All rows are made from the same 9 directions, up to rounding. Whole rows:
[[  0   9   8 -23   8 -11  26  13  -3  -6 -11  13  -9  -3   3   2   8   1]
 [ 22 -12 -13   3  -4 -23  -5  -5  -3  17   7  -9   8 -17  13  -9 -21   0]
 [ 28  -3  -2 -14   2   1   3  -5   0  -1 -16   2   2 -16   6  23 -10  10]
 [-10   8  17  12  -3  16 -31 -11  14  -2  -6   4   0  22   3   4   8  -3]
 [ -5  -9   5  -1  -8   9 -13 -13   9 -12  -4  -1  -5   0   0  17   6 -11]
 [  5  -3   4  -2   1 -14   2   5 -10   8   9  -8   4  -4  -4  -8  -7   5]
 [  1  -2 -14  -5   0   4  -6  -7   4   9   8  -6  -4  -3  18  -4   1   3]
 [ -9   3   7  -2 -10  -6  -9   6 -19   3  -3  -9  11 -18  13  10  11   5]
 [ 19  -5 -12  10   2 -12   5   2  -1  12   1   0   7  -9  -1 -10 -21   2]
 [  6 -16 -16  -2   4  19   3  -4   0   7  17 -15 -10  -9  -9   7  -9   8]
 [  7  -4 -10  15  -3   2   2  -1  -3  -2  -2  -1  10  -5 -11   1 -10   0]
 [ -5  12  -1  -6  -1 -12 -11 -11   1  -2  10  -4   9  20  19 -16  12   2]]

The start of a row, then its end:
[-15  12   3  19   1 -16   4  14   2   9   0  13   5  15  -1]  [-33  -1 -10]
[-7  3  3  0 -2  2 -4  4  1  4 -6  3 -3 -6 10]  [ 3  5 -2]
[-11   8  -3  -5  -5  -3   7  19 -16  11 -14   2   1 -32  27]  [ 7 12  3]
[-13   1  -7   2   1  14   2   0   0  -2   7  -4  -4   4  -1]  [-1  9  1]
[ -5   2 -17 -20   2   3   7  -4 -11   0  17 -15  -1  -5  16]  [ 0 15 12]
[10 11 11 -2  3 -4 -5  2 -6  2 -9  3  9  4  1]  [ 3 -1 12]
[  8 -12 -22  -9  -6  -8  11 -13  -4 -11  12 -11   5 -10   3]  [ 4 -1 -3]
[  4 -19   1 -16   7   0   5   0   7  11  16  -8 -24  -7  -4]  [ -1 -10  -3]
[ -1  -4   7   7   6  20   0  19  -2  20  -7   1 -13 -17  -6]  [ 8 -9  7]
[ 3 -2  5 -7  2  4  3 -1  6 -4 -6  5 -7  1 -4]  [ 8  0 -2]
[ -8 -13   9 -16   0 -16   4   4   2   6  12  -4 -18  -6   2]  [ -7   0 -11]
[-10  -8   8  -1  -9  -6 -13 -13   4 -12   9  -5   0  10  -3]  [  2   7 -13]
[ 17   9   1 -16  16   3   7   6  16  16 -13  15 -17   3  16]  [-4 -8  9]
[ -5  11 -14  15   6  20   4  10   1  11  -2   4   1   2   3]  [-9  1  9]
[-12 -12   0   8  -4  -8  -7  -1  -9   6  30 -19   1   6 -14]  [-17  -3  -3]
[-13  10  -1   1  -1   8  14   4 -14 -20   2  -2  11   8 -16]  [ 4 15  6]
[ 15  -6  -2   4  -4 -12   2  -2 -12  -2   3  -8  15  -9 -12]  [  4 -13   5]
[ -2   4   8 -26   9  -7  24   4  -8 -17   7   0  -6  10 -14]  [ 1 11  6]
[-6 -3 -4 -1  1  4  7 -1  5 -6  3  3 -6  3 -5]  [-2  2 -6]
[  3  -6  -1   5  -3 -10  -1  -1  -1   2   4  -2   3  -3  -3]  [-5 -7 -5]
[ -9   0   4   1  -4  -2   8   9 -14  -7  -1  -3   6 -10  -9]  [6 6 1]
[  0  -9  14  -2   8   8  -2   5  -2   8  14  -9 -11   6 -23]  [-1 -8  7]
[  7 -14  12   7 -11 -16 -15  -4  -4   2  -2  -6   6 -14  -4]  [  9 -12  -9]
[  8  -3  -1 -15   3   4  -4  -5  -5   5   9 -12  -3  -4   6]  [ 7  1 13]
[-13   1  -9  19  -4   7  -6   2   9   6  -1   6  -1   3   6]  [-11   1 -11]
[  8 -12  -7   4 -13 -31   1   1  -9   6   0  -4  11 -26  12]  [ -4 -12 -12]
[ -7  -4  13  -1  -2   6 -18   1  -7  10  11 -13  -3  -2   0]  [4 3 7]
[ -4  10   1  -3   5   0  -7  -3 -11   3  20 -14   9  19  -2]  [-14   7  17]
[ -6  -2 -12  20  -8  -7  -8 -10  14  -3   1   7   6  10   5]  [-16  -4 -19]
[-19 -10 -11   1 -10  -3   7   2 -14  -7  15 -13   2 -15  -1]  [ 1 11 -8]
[  6   0  -4   2  -8 -15  -8  -6  -5   1  -1  -4  13  -8  14]  [ 0 -2 -2]
[ -8  -9  -6   7   1  18   8   8   2   3   0   0 -11 -11 -11]  [ 7 -2 -3]
[-10  -1 -15   6  -5   5   0  -2 -10  -1  12 -11   8  -4   4]  [-4  8  2]
[-16   6  -3   3  -7  -3   3  -7   5 -20  -3   7   5  13   2]  [ -4  16 -14]
[-12 -14  10   9  -9   3 -12   2   5   3  -2  -1 -10 -12  -3]  [  8  -1 -16]
[  3   3  -5  17 -10  -9  -6   2  -8   2 -10   1  19 -11   7]  [ 0 -4 -2]
[ -5   6 -12  11  -4   9   4   6 -15  -2  -2  -5  15 -10   0]  [4 6 8]
[ 3 -4  1 -2 -2 -6 -6 -5  1  1  2 -3  0 -1  5]  [ 0 -2 -2]
[ 20  15 -15 -12  -8 -31   7 -10  -9 -10 -17   6  27 -10  33]  [1 4 3]
[  7   5   2 -13  -1 -12  21  13 -25  -7 -10  -2  12 -23  -1]  [14  4 12]
[  9  -1 -20  16   0  20  -1  -7   0  -3   2  -6  11   1  -9]  [ 5 -7  9]
[-14   2   8  -8  -1  -1   4   7   6   0  -9  11 -14  -5  11]  [  1  10 -11]
[ -7   3  -2 -17   9   2  11  -4  11  -6   9   4 -16  18   2]  [-10   9  -3]
[-15  -1  -3  12 -10  -5   2  13 -22   4   3  -9  12 -21   0]  [0 5 0]
[-10   9  -1   7  -2  -9  14  10  -7  -7  -5   8   9   2  -5]  [-9  6 -5]
[  9   1  -5  -5   7 -10  11  -5  11  -3   4   8  -4  15  -5]  [-15  -8  -4]
[  1   2  -7   3  -9 -11 -18 -14  -9   1  13 -15  18   4  15]  [-6  4  4]
[-10   4  11   1   2   6   9  10  -9 -10  -2   1   2   4 -20]  [5 7 3]
[ 12  -5 -12   6   3   3   8 -17  19 -18   2   8   1  22 -19]  [ -4 -11  -9]
[-17  -4  12 -12   1  10   1   5   6   0  -1   3 -21  -2   3]  [ 7 12 -8]
[ 25  -5  10 -13 -10 -26 -16 -22  -7 -12  -2 -10  20  -2   6]  [16 -6  3]
[ -7   0  20  12 -12  -5 -17   6 -16   1  -7  -6  13 -12  -4]  [12  3  0]
[ -5   2  12   2  -4  18  -9  -3 -11 -15  -4  -8   9   2 -16]  [23 10  9]
[ 11 -12  -1 -10   4  -4  -1  -7   8   5   9  -5 -11  -1  -2]  [  0 -11  -1]
[-10  -7 -11   3  -9  -2  -2 -10  -6 -11  14 -12   8   0  -1]  [ 0  8 -6]
[ -6 -11  -1  -9  -3  -3   6  -4   1  -8   8  -5  -8  -5  -4]  [ 4  3 -9]
[-5  1  2  1  2 -3  1  6 -3  7  5 -2 -2  1 -1]  [-8  0  1]
[-20 -15   6  11 -15 -19  10   4  -1 -16  -2   6  -1 -11 -15]  [ -2   2 -32]
[  1   7   6  26  -5  13 -22 -13   9 -11  -7   5  16  24 -14]  [ 2 -2 -2]
[ -6  -3  20  -2  -6   0 -32 -16   0  -3  14 -15   3  16  -2]  [4 7 2]
